The rows of a group lie close to one hidden flat surface of 10 dimensions, which passes through zero. Surfaces can cross.
Some rows, each with its group after it:
[-1.73  1.51 -0.37 -1.22  2.07 -2.43 -0.37  3.18  3.40  3.45 -1.03 -0.16
  0.62 -3.41] : J
[-1.74  3.26 -4.29 -0.55 -1.86 -0.88  5.47 -7.06  0.70  1.44 -1.71  1.44
 -2.32  0.78] : G
[-0.42  1.38  2.71 -1.66 -0.97  2.05 -1.21 -0.22  0.25 -2.23 -1.26 -0.75
  0.14  1.64] : G
[-2.80  2.20 -3.16  0.77 -0.74 -0.56 -3.22  1.32  0.67  5.33 -5.54 -4.17
 -1.22  0.84] : W
[-0.50 -0.98 -1.23  1.95  1.44 -1.02  0.48  1.45 -0.06 -0.99 -0.83  0.04
 -4.43  1.53] : R
[-4.01 -3.25  1.69 -4.59 -3.50  0.63 -1.13 -0.54 -2.49 -1.20 -0.18 -0.78
 -1.67  2.13] : J
[-4.99 -0.11 -0.64 -3.54 -0.32  0.18 -1.50 -0.21  0.23  2.38  3.68 -2.41
  3.86  1.30] : R
[ 0.92 -1.89  0.89  0.53  1.49 -0.22  1.57  0.67  2.39  1.76  0.81 -3.07
 -2.92 -3.65] : V
[-0.39  1.46  1.33 -1.33 -1.29  0.22  0.65 -0.28  0.97  1.64 -0.70 -0.59
  3.03 -3.08] : R
[ 1.11  0.45  0.18  0.32 -0.68  2.92  3.03 -2.32  0.30 -0.08 -3.02  1.04
 -4.38 -1.95] : J
[-1.49  1.08  1.30 -2.71 -2.10 -0.10  0.59 -1.05 -1.51 -2.47  0.22 -0.31
  2.59  0.68] : V
[-2.35 -2.28 -3.03 -2.03 -2.93 -2.07 -2.31 -0.35 -1.93  2.55  0.10 -0.12
  1.89  0.53] : V
[ 2.55 -3.02  1.97  2.25  0.63 -0.88 -4.58  3.85  4.05  0.92 -0.21  0.13
 -0.62 -1.09] : W
[ 2.49  0.82  3.55 -1.04  1.03 -1.29 -0.81 -1.77  3.83 -0.55  3.25  2.20
  1.72  1.71] : G
[ 4.26 -4.90 -0.92  3.74  1.57  1.19 -1.71  1.79 -5.33  0.62  3.27 -2.20
 -0.81 -1.17] : G
[-1.72 -2.26 -0.25  2.53 -0.90  3.39 -0.16 -0.48 -3.62  4.18  1.09 -1.12
 -2.43 -1.23] : M
[ 1.04  0.91  2.70 -1.14 -2.12  0.09  0.12 -1.67  0.96 -4.01  0.51  0.52
  2.29  0.97] : R
[ 6.38 -1.83  6.31  0.88  0.73  0.61 -5.74  2.00  0.98 -3.04 -0.55  0.96
 -1.13  2.76] : W
[ 1.58  0.12 -1.61  4.03  0.59 -1.93  1.92 -1.31  1.85  1.48  1.93 -1.07
  0.89 -1.70] : J
[-1.36 -0.11 -0.95  0.59 -0.20  0.71  2.38 -2.82  1.06  2.82  0.68 -2.02
 -2.96 -0.93] : G
[ 1.52 -3.23 -3.48  3.85 -0.79 -3.81  4.08 -1.99 -2.25 -0.84  1.18  2.61
 -3.24 -0.21] : J
[-0.89 -1.20 -0.93 -4.50 -2.74 -2.47  0.97 -4.49 -0.15  4.04  0.89  3.08
  0.88 -0.80] : W
[ 0.94 -3.87  2.55 -1.24  2.16  2.45 -1.01  0.97 -2.85  0.17  4.89  0.00
 -0.51  0.18] : G
[-2.32  0.23 -0.68  1.55 -0.49 -2.10  5.46 -2.19 -2.75 -0.73  1.07 -2.45
 -3.86 -0.22] : V
[ 1.76  0.70  2.76 -0.96 -0.93  8.17 -2.67 -1.82  0.24  0.24  2.19 -1.85
  5.37 -0.62] : G
[-3.02  1.54  2.19 -0.35  1.81  6.78 -1.27  2.01 -6.01  0.08  0.95  3.53
  0.45  3.17] : M
[ 0.73 -0.44  2.56 -0.49 -2.09 -0.96 -0.26 -1.14 -1.82 -3.19  1.36 -2.62
  1.48  1.16] : J
[ 0.21 -2.54  1.90 -1.44 -1.66 -1.59  1.00 -0.52 -0.81 -1.16  0.26 -1.56
 -1.97 -1.51] : V
[ 1.68 -1.61  4.06 -2.31 -3.91  0.78 -3.67  1.80  0.85  2.50 -4.47 -0.46
  1.22 -4.32] : R
[ 0.16 -0.31  3.62 -1.31 -2.43  0.74  2.67 -1.67 -0.51 -3.46 -1.94 -1.55
 -3.26 -1.32] : V
[ 0.02  1.86 -2.61  2.16  2.72 -3.52  0.34  0.10  1.76  1.15 -1.00  0.95
 -2.67  2.49] : G
[ 0.69  1.47 -4.06  4.17  1.57 -3.49  0.88  1.24 -3.10 -3.50 -0.34 -1.70
 -0.53  2.94] : R
[ 2.42  1.18  4.09  0.65  1.49 -1.24 -0.82 -2.27  0.16  1.18  4.17 -4.73
  0.76  2.05] : W
[ 1.09  1.44 -0.86  4.02 -3.06 -4.74  0.68  0.81  1.68 -1.32 -4.09 -3.67
  0.05 -2.49] : G
[-0.76  3.35  1.69  1.37  1.81  0.65  1.94 -0.15  2.24 -0.53  1.62 -1.36
  1.36 -0.10] : V
[-0.32 -3.22  0.31 -1.37 -1.08 -1.72  0.79 -0.69 -2.81 -2.30 -0.21  1.30
 -4.32  1.52] : R
[ 0.91  1.23  2.47  0.48 -1.15 -4.53 -1.89  1.15  2.23  0.25 -0.99 -2.47
  1.92 -0.25] : W
[-0.25  2.78  1.95 -1.84  0.80  1.16 -1.60  2.91  0.22  0.67 -2.00  0.85
  3.73 -1.27] : R
[ 1.56 -1.94  2.56  0.78 -3.01 -0.78 -4.56 -0.93  1.77  1.86  3.18 -6.45
  4.14 -0.39] : J
[ 1.45  3.73 -0.26  2.73  0.31 -2.15  0.71  2.75  0.79 -3.06 -4.73 -0.14
  0.56 -1.22] : J
[ 1.12  0.01  1.47  1.76 -2.68 -0.71 -0.52 -1.43  1.90  0.32  0.02 -5.41
  1.04 -1.90] : M
[ 0.23  2.41  2.53  0.18  1.23  1.14  2.00 -0.51 -0.29 -2.56  1.57 -1.57
  0.71  0.83] : G
[-4.25 -0.43  3.37  1.92  2.84  1.90  1.01  4.91 -1.06  2.83  1.30  4.48
 -2.99 -1.42] : M
[ 2.51 -1.67 -0.26 -0.12  0.47 -2.16 -0.69 -0.18  0.37 -1.68 -0.53 -0.87
 -2.50  1.02] : M
[ 2.62  0.13  4.74  1.57 -0.40  0.34 -2.17  1.78 -1.66 -4.24 -0.54 -1.50
 -0.28  1.60] : M
[ 0.02  4.57  0.21  0.05  0.89 -2.87  2.91 -2.44 -0.88  0.43  0.33 -1.19
  1.56  0.83] : W
[-3.09  1.78  2.86 -0.94  1.84 -1.00 -1.79  4.92  4.24 -0.72 -0.93  0.37
  1.02  0.55] : J
[ 3.81 -2.33 -0.65 -1.01 -0.48 -0.44 -4.00  1.54  0.53  0.58 -0.58  0.18
  2.85 -1.46] : V
[-1.15 -5.34 -1.02 -4.32  0.59 -1.93 -1.36  2.40 -3.14  1.56  1.26 -3.30
 -2.03 -1.79] : V
[-1.76 -1.21 -0.02 -3.08  0.96 -2.31 -3.38  3.76 -2.34  1.53  0.60  0.79
  2.63  0.83] : R
[ 1.39  2.75 -2.40 -2.13  1.95  1.20 -0.38 -0.02  5.83 -1.27 -4.04  2.69
  0.44  0.88] : M
[-0.34  0.73  3.24 -2.52  0.79  1.42  0.95  0.22  1.10 -2.02  1.01  0.51
  0.50 -0.30] : V
[ 2.09 -3.61  1.85  1.86 -0.39  4.68 -3.38  3.75  0.61 -4.33 -0.46  0.44
 -0.88 -0.45] : W
[-0.67  1.16 -0.23  0.67  3.26  1.75  1.28  1.33 -1.58 -0.06  0.77  2.47
 -1.19  1.20] : M
[ 1.99  0.96 -1.79  1.86  4.28  2.25 -2.32 -2.03 -1.50  1.95  2.87 -1.33
 -1.79  5.88] : G
[ 2.49 -0.66  1.67  2.99  1.33 -0.46 -0.35  0.59 -0.90 -1.39  0.81 -2.48
 -2.46  0.95] : J
[ 1.84 -1.53  3.24 -0.27  0.19 -2.42 -2.21 -0.39 -1.36  0.50  1.68 -2.73
 -1.48  2.04] : W
[-0.95 -1.28 -3.23 -0.48  1.66  3.64 -1.64  0.62 -2.12  1.87 -2.29  1.17
 -4.32  2.44] : M
[ 0.52  0.95  0.42 -0.81  1.00  0.75  3.36  1.03 -3.28  1.39 -3.45  2.57
 -2.52 -3.31] : R
[-3.12 -0.32  1.25 -2.18  0.32  4.69  0.13 -2.13  0.19  2.29  1.99 -2.74
 -1.57  0.95] : G
[-3.42  5.36 -2.30  1.47  1.17  0.11  3.95  0.57 -1.18 -2.12 -2.44 -0.79
  0.38  0.62] : V
[ 1.61  3.35 -2.02  1.52  2.55  1.72  0.17 -0.65 -0.66 -0.04  1.64  0.57
  4.09  1.15] : V
[-1.48  0.90  2.37 -2.86 -2.13  0.88  3.47 -0.69 -1.91  3.57 -2.27 -1.31
  0.69 -6.12] : R
[-0.03 -0.74  0.62 -1.35 -1.70  1.10  1.48 -2.57  0.60 -0.45 -0.59 -1.19
 -1.91 -0.66] : M
[ 2.80  0.73  2.15 -0.65 -0.05  1.05  3.77 -3.62 -0.79 -2.00  1.51  1.90
 -0.65 -1.11] : J
[ 0.78  1.26  4.06 -1.14 -0.09  3.35 -1.20 -2.66  1.63  1.36  1.29 -2.89
  0.22  1.13] : W
[ 1.73 -4.14 -0.59  1.89 -0.90 -4.92 -2.67  2.07  1.57  2.07  0.26 -0.47
 -1.45 -1.54] : R
[-2.76 -0.10 -0.27 -1.53  3.56  2.59 -1.69 -0.14 -3.04  3.60  2.49 -2.87
 -2.75  4.22] : W
[-1.05  1.32 -0.21 -0.58  1.06 -0.20 -2.28  2.63  2.54  3.54 -1.76 -2.53
  0.39 -2.43] : J
[-1.95 -2.66 -3.72 -0.85 -1.05 -1.02  0.56  0.27 -0.77  1.77  0.03  1.90
 -0.30 -1.60] : W
[-0.82 -2.72 -1.86 -0.93 -2.28 -0.73 -0.33 -1.05 -0.60  2.44 -0.54  0.56
 -1.24 -1.35] : M
[-2.68 -0.51  0.22 -1.59 -3.33 -2.20  2.32 -1.19  0.67  0.53 -0.57 -0.67
  0.52 -2.79] : M

New rows, each followed by its group:
[-2.26 -2.33  1.46 -1.79 -2.78  2.93 -1.81 -0.76 -1.12 -1.73 -1.02 -0.26
 -1.56  2.72] : J
[ 1.47  0.38 -0.76 -0.83 -1.70  2.79 -2.08 -2.41 -0.87 -0.88  0.17  0.52
  2.98  1.93] : R
[-2.04  0.58 -0.25  0.16 -3.78 -2.06 -1.63  0.72 -1.55 -4.10 -0.84 -2.11
  4.28  2.70] : J
[-2.40  0.96  0.48  0.33  2.61  3.14  2.28  0.82 -1.17 -2.12  2.56 -1.41
 -0.73  0.70] : W
[ 0.13  0.22  0.11 -4.54  1.52 -0.24  2.04  0.14 -0.15 -0.71  2.66  0.48
  4.03 -2.41] : V
[-1.24 -1.84  0.38 -1.06  3.87 -1.69 -0.24  2.16 -0.84  1.93  3.23  0.76
 -2.53  1.01] : J
[ 0.91  0.38  1.00  2.10 -0.34  0.61 -0.26 -0.81  5.22 -0.01  1.70  1.96
  3.31 -0.51] : J
[-0.44 -1.65  0.19 -2.38 -1.03  3.35 -1.59  1.08  1.90  1.87 -0.39  3.45
  2.92 -2.76] : G
[ 0.04 -0.96  1.91 -0.40  0.24 -2.58  2.37  0.34 -0.82 -3.23  0.28  1.38
 -3.16  0.36] : R
[-0.07 -0.41  1.81 -1.22 -0.75  0.30 -1.29  2.46 -1.99 -4.74 -1.94  1.01
 -0.21  1.76] : W
[-3.26  0.46  0.68 -0.91 -1.76  5.00 -2.03  0.63  3.67  1.01 -4.47 -1.58
 -3.16  0.01] : R
[ 2.52 -0.54  0.19  0.42  1.60  4.90  2.10 -4.22 -4.81 -1.87  4.44 -0.44
 -0.72  2.26] : W
[-2.55 -2.19 -1.90  0.89  0.87  0.90  4.52 -3.16  2.64  3.31  4.00  2.61
 -2.29 -1.02] : J
[ 1.32 -1.92 -1.59  3.17 -2.83  2.62  2.32 -1.30 -2.45  0.53 -1.72 -3.01
 -1.63 -4.65] : G
[ 2.93 -0.32 -2.42  2.41 -2.82  1.46 -1.21  0.26 -0.49 -0.31 -4.64  1.15
  1.20 -2.47] : G
[ 3.09 -3.79 -0.47  0.62 -0.74 -2.64 -0.90 -0.58 -2.75 -1.09  2.57  0.75
  0.25  0.19] : W
[ 0.42 -0.54 -1.97  1.22 -0.73  0.04  1.87 -3.70 -0.03  2.64  2.38  0.19
  0.62 -1.09] : V
[ 0.86  2.08 -0.62 -0.11  3.80 -1.97  4.18  1.44 -3.25 -2.43 -1.04  2.87
 -3.60 -0.05] : J
[ 2.80  1.01  2.45  1.98 -0.75  2.40  0.72 -0.94 -0.50 -0.61 -1.80 -2.64
 -0.99 -1.58] : R
[ 1.04  1.30 -0.42 -0.29  4.13 -2.84  0.50  4.38 -4.32  0.40 -0.49  2.82
  1.32 -0.19] : R
[ 0.25 -2.88  1.16 -2.03  0.36  0.79 -3.00  1.09 -1.87  2.42  1.19 -0.01
 -0.59  0.56] : R
[-6.94 -0.40 -0.36  1.55 -0.12  5.64  2.07  0.82 -3.85  5.60  0.34 -0.12
 -3.34 -1.76] : M
[-1.34  1.41 -0.43 -1.63  2.91  4.56  2.37 -0.16 -2.30 -2.55  1.76  3.49
  0.00  2.05] : W
[-2.19  0.31 -3.30  0.84  2.13 -0.25  1.22  2.29  1.51  1.11  0.44  2.11
  0.84 -1.40] : W
[ 1.40  2.73  0.63 -3.48 -0.56  0.17  4.05 -4.08 -1.18  1.77  0.92 -1.17
  1.37 -4.80] : J
[ 0.75 -0.54  1.09 -2.12  1.13 -1.35 -3.97  1.10  0.36  1.84  3.77 -0.97
  5.10  0.67] : J
[-0.84  2.29 -0.50 -3.67  1.61  2.76  1.29 -0.27  0.94 -0.46  0.09  4.67
  2.84 -0.12] : V
[-1.03 -2.43 -0.68 -0.28 -0.34 -4.43  2.00  1.96 -3.89 -1.81  0.95  0.22
 -1.18 -0.99] : G
[-2.33 -1.88 -2.56 -0.37 -0.18 -3.15 -1.81  3.05  0.95  3.15 -0.79 -2.15
  0.25 -1.68] : V
[ 2.49 -1.72  0.47  1.97 -0.54  1.09  1.54 -3.01  0.64  0.91  2.66 -1.21
 -0.52 -1.96] : W
[ 0.33 -0.39  2.35  0.56 -1.55 -0.72 -0.65  0.59  2.98 -0.47 -0.15 -1.67
  0.79 -1.86] : W
[ 2.69 -2.05  1.22 -2.61 -3.88 -0.24 -1.57 -2.47 -0.23  0.01 -3.83  3.96
 -1.54 -0.05] : W
[-3.40  1.56 -5.77 -1.59  1.25 -4.57  2.52 -0.20  2.71  0.74 -1.53 -4.30
 -1.11 -0.05] : M
[ 6.03 -4.31  3.68 -3.15  0.83 -2.22  2.64 -0.32  3.31 -0.32  3.64 -2.75
  0.91 -8.43] : V
[-2.39  0.97  0.77  3.36  2.64 -1.34  1.89  5.32 -1.01 -0.93  1.20 -5.31
  0.67 -2.84] : G
[-1.00 -1.64  2.20 -2.47  1.29 -0.62 -3.73  0.90 -1.90  3.19  4.20 -6.56
  0.83  0.78] : J
[ 2.91 -0.31  5.45 -0.70 -0.14  0.33 -0.01 -3.03 -0.74 -1.75  4.40 -2.82
  0.83  1.35] : W
[ 0.82 -1.18 -1.94 -2.81  3.66 -2.43 -4.91  1.17  4.80 -0.48  0.29 -7.80
 -1.86  4.69] : M
[ 1.17  1.52 -0.63  1.98  1.26 -4.35  0.24 -1.68  2.94  0.96  0.24 -0.13
 -1.90  2.28] : G
[-1.46 -5.23  1.95  0.14 -0.70  0.98  0.85  2.82  1.45 -2.71  0.98  0.82
 -3.87 -3.01] : W
[ 1.38 -2.34 -1.07 -2.55  2.52  0.80 -2.02  1.10  0.81  2.58  2.13  3.50
  1.35 -0.43] : V
[-4.46  3.17 -1.98 -1.71  2.17  0.80  0.39  1.83  1.79  1.97  0.61 -0.19
  3.32  0.04] : V
[-2.72  2.86  2.37 -1.34  1.67 -1.48  1.23 -1.76  5.82  7.18 -0.91 -1.74
 -3.05 -0.86] : W
[ 1.71  0.08 -1.05 -1.27 -0.19 -0.15  0.28 -0.28  0.82  2.04 -2.37  2.35
 -0.67 -3.09] : J
[ 2.21 -1.92 -0.76 -0.11  2.94  1.93 -2.59  1.06  1.35  3.10  2.12 -0.39
  0.56 -0.57] : V
[-1.70  1.01  0.43 -0.93  0.39 -0.64 -1.03  0.96  3.14 -0.22 -1.14 -4.88
 -0.37  0.68] : M
[ 1.41  0.09 -0.14 -3.26  1.64  2.59  6.04 -1.43  1.32 -0.94 -1.37  1.55
 -2.10 -5.73] : V
[-2.46 -0.01 -3.15  2.12  2.17 -4.18  2.31  0.37  0.24  3.20  3.17  0.16
 -0.04 -0.36] : V
[-0.44 -1.23  1.40  1.09 -1.11 -3.31 -0.03  2.98 -1.69 -0.27 -0.19  3.83
  0.74 -1.78] : M
[-1.22 -0.77  3.78  0.25  1.61 -1.63 -0.41  3.86  2.98 -1.45  0.11 -0.63
 -2.48 -0.49] : W
[-0.61 -3.25  0.73 -0.37 -0.31  0.61 -0.37  1.07  0.98  2.39 -2.14  0.56
 -5.79 -1.61] : R
[ 1.15  0.08 -0.55  3.06 -1.48  1.30  2.68 -2.88  2.02 -1.05  0.11  1.38
 -0.17 -0.47] : J
[ 0.23  0.27  2.13  3.62 -3.33  5.61 -0.59 -1.07 -2.15  2.02 -1.03 -0.17
  0.50 -2.43] : M
[-1.14 -0.18 -1.03 -0.92  1.16 -1.66 -2.07  0.42  2.51  3.59  4.24  1.63
  4.76  0.16] : V
[-4.27  1.63  1.66 -3.04  0.04 -3.86  2.03 -0.05  0.93  0.71  2.74 -1.89
  2.39 -0.39] : W
[-2.71 -0.29  1.37 -0.37 -1.64 -0.90  0.17 -1.37  1.62  1.32  1.61  1.16
 -0.31  0.96] : V
[-2.06  2.58 -0.66  1.75 -3.27 -4.01  3.43 -0.97  3.04 -0.97 -2.79  3.89
  0.74 -1.79] : V
[-0.53 -0.93 -1.33 -1.41 -0.99 -1.31 -0.68  1.53 -3.52 -1.40 -0.33  1.07
  2.02  0.36] : G
[-3.19  0.16  0.96 -3.35 -2.53  2.04  3.40 -2.72 -0.13 -3.11 -1.55  1.64
 -3.21  0.58] : R
[ 0.77 -2.42  0.28 -0.17 -0.06 -4.17 -1.84  3.00 -0.43  0.17 -0.95  0.31
 -1.79 -0.60] : J
[-0.25 -2.90 -0.45  0.03 -0.14  1.81  5.48 -0.54 -5.65 -1.30  2.74  0.15
 -1.14 -4.10] : G
[ 1.62  1.72 -1.06 -2.04  1.76  1.42 -1.32  1.08 -3.37 -0.92 -1.94  2.12
  0.42  1.13] : J
[ 3.50  0.75  2.03  0.57  0.29 -3.91 -0.10  0.82  0.99 -2.17  2.47  4.74
  5.38 -1.00] : M
[ 1.17  1.66  2.16  0.41  0.63  1.41  5.06 -4.30  0.02 -1.76  3.09  1.36
 -0.48 -0.43] : V
[-1.46 -3.13  2.41 -1.87  3.05  1.68 -2.47  0.63  0.25  2.66  3.93 -1.14
 -3.64  2.78] : G
[ 1.25  1.38  1.28 -0.51  1.06 -1.92  0.25 -0.15 -0.87 -0.45  2.70 -2.34
  2.70 -0.32] : J
[-2.47  3.53  1.14 -1.33  0.79  4.74 -0.33  0.18  1.68  1.68 -1.99 -3.82
 -0.13 -0.95] : J
[ 3.43  0.48  0.65  3.04  1.19  1.86 -4.45  0.46 -0.16 -0.07  0.76 -0.11
  1.55  3.32] : V
[ 2.87 -1.09 -0.23 -0.68 -1.21  0.99 -1.10 -3.14  2.23  1.50 -0.74  3.78
 -0.72  0.38] : G
[-0.24  2.54 -2.02  1.77  0.27  3.36 -1.96 -1.00  0.72  2.02 -1.07 -3.14
  1.83  1.30] : G
[ 3.06  0.90 -2.29  2.55 -1.76  0.17  1.72 -3.59 -1.20 -0.27 -0.36  0.99
  1.21 -0.84] : V
[-0.25 -2.02 -1.56  1.38  1.81  0.94 -0.58  3.28 -3.23  0.93  1.63 -1.14
  1.03 -1.46] : G
[-0.85 -2.66  1.61  0.37 -2.36 -2.51 -2.45  0.85  0.31  0.08  1.06 -3.57
  0.14  0.43] : J
[ 3.13  0.85 -1.72  3.03 -0.71 -1.02  2.54 -3.14  0.16 -3.97  0.02  1.81
 -0.41  0.73] : R
[ 0.57  1.06 -0.32 -6.04 -0.94 -1.20 -2.65  0.05 -7.98 -0.46 -0.74 -3.49
  2.80  0.46] : J
[-1.18  3.47  2.99 -2.12  1.63 -2.70  2.30  2.71 -0.03 -2.10  0.38  1.43
  3.45 -1.18] : R
[ 1.20 -1.80  0.82 -0.81 -2.05  0.82  2.95 -2.06  0.36 -0.25 -1.50 -1.97
 -2.82 -3.87] : V
[-0.34  3.20 -4.32  0.56  0.18 -1.39  0.99  2.61 -2.86 -2.33 -6.43  2.98
 -0.47  0.31] : J
[-5.11  1.11 -0.27 -1.41  1.35  0.16  1.47  1.20 -2.31  2.12  3.05  0.36
  2.00  0.25] : M
[ 2.69  3.00 -6.11  0.62 -0.40  0.40 -0.05 -2.00 -0.27 -0.22 -2.46  2.73
  4.71  0.49] : M
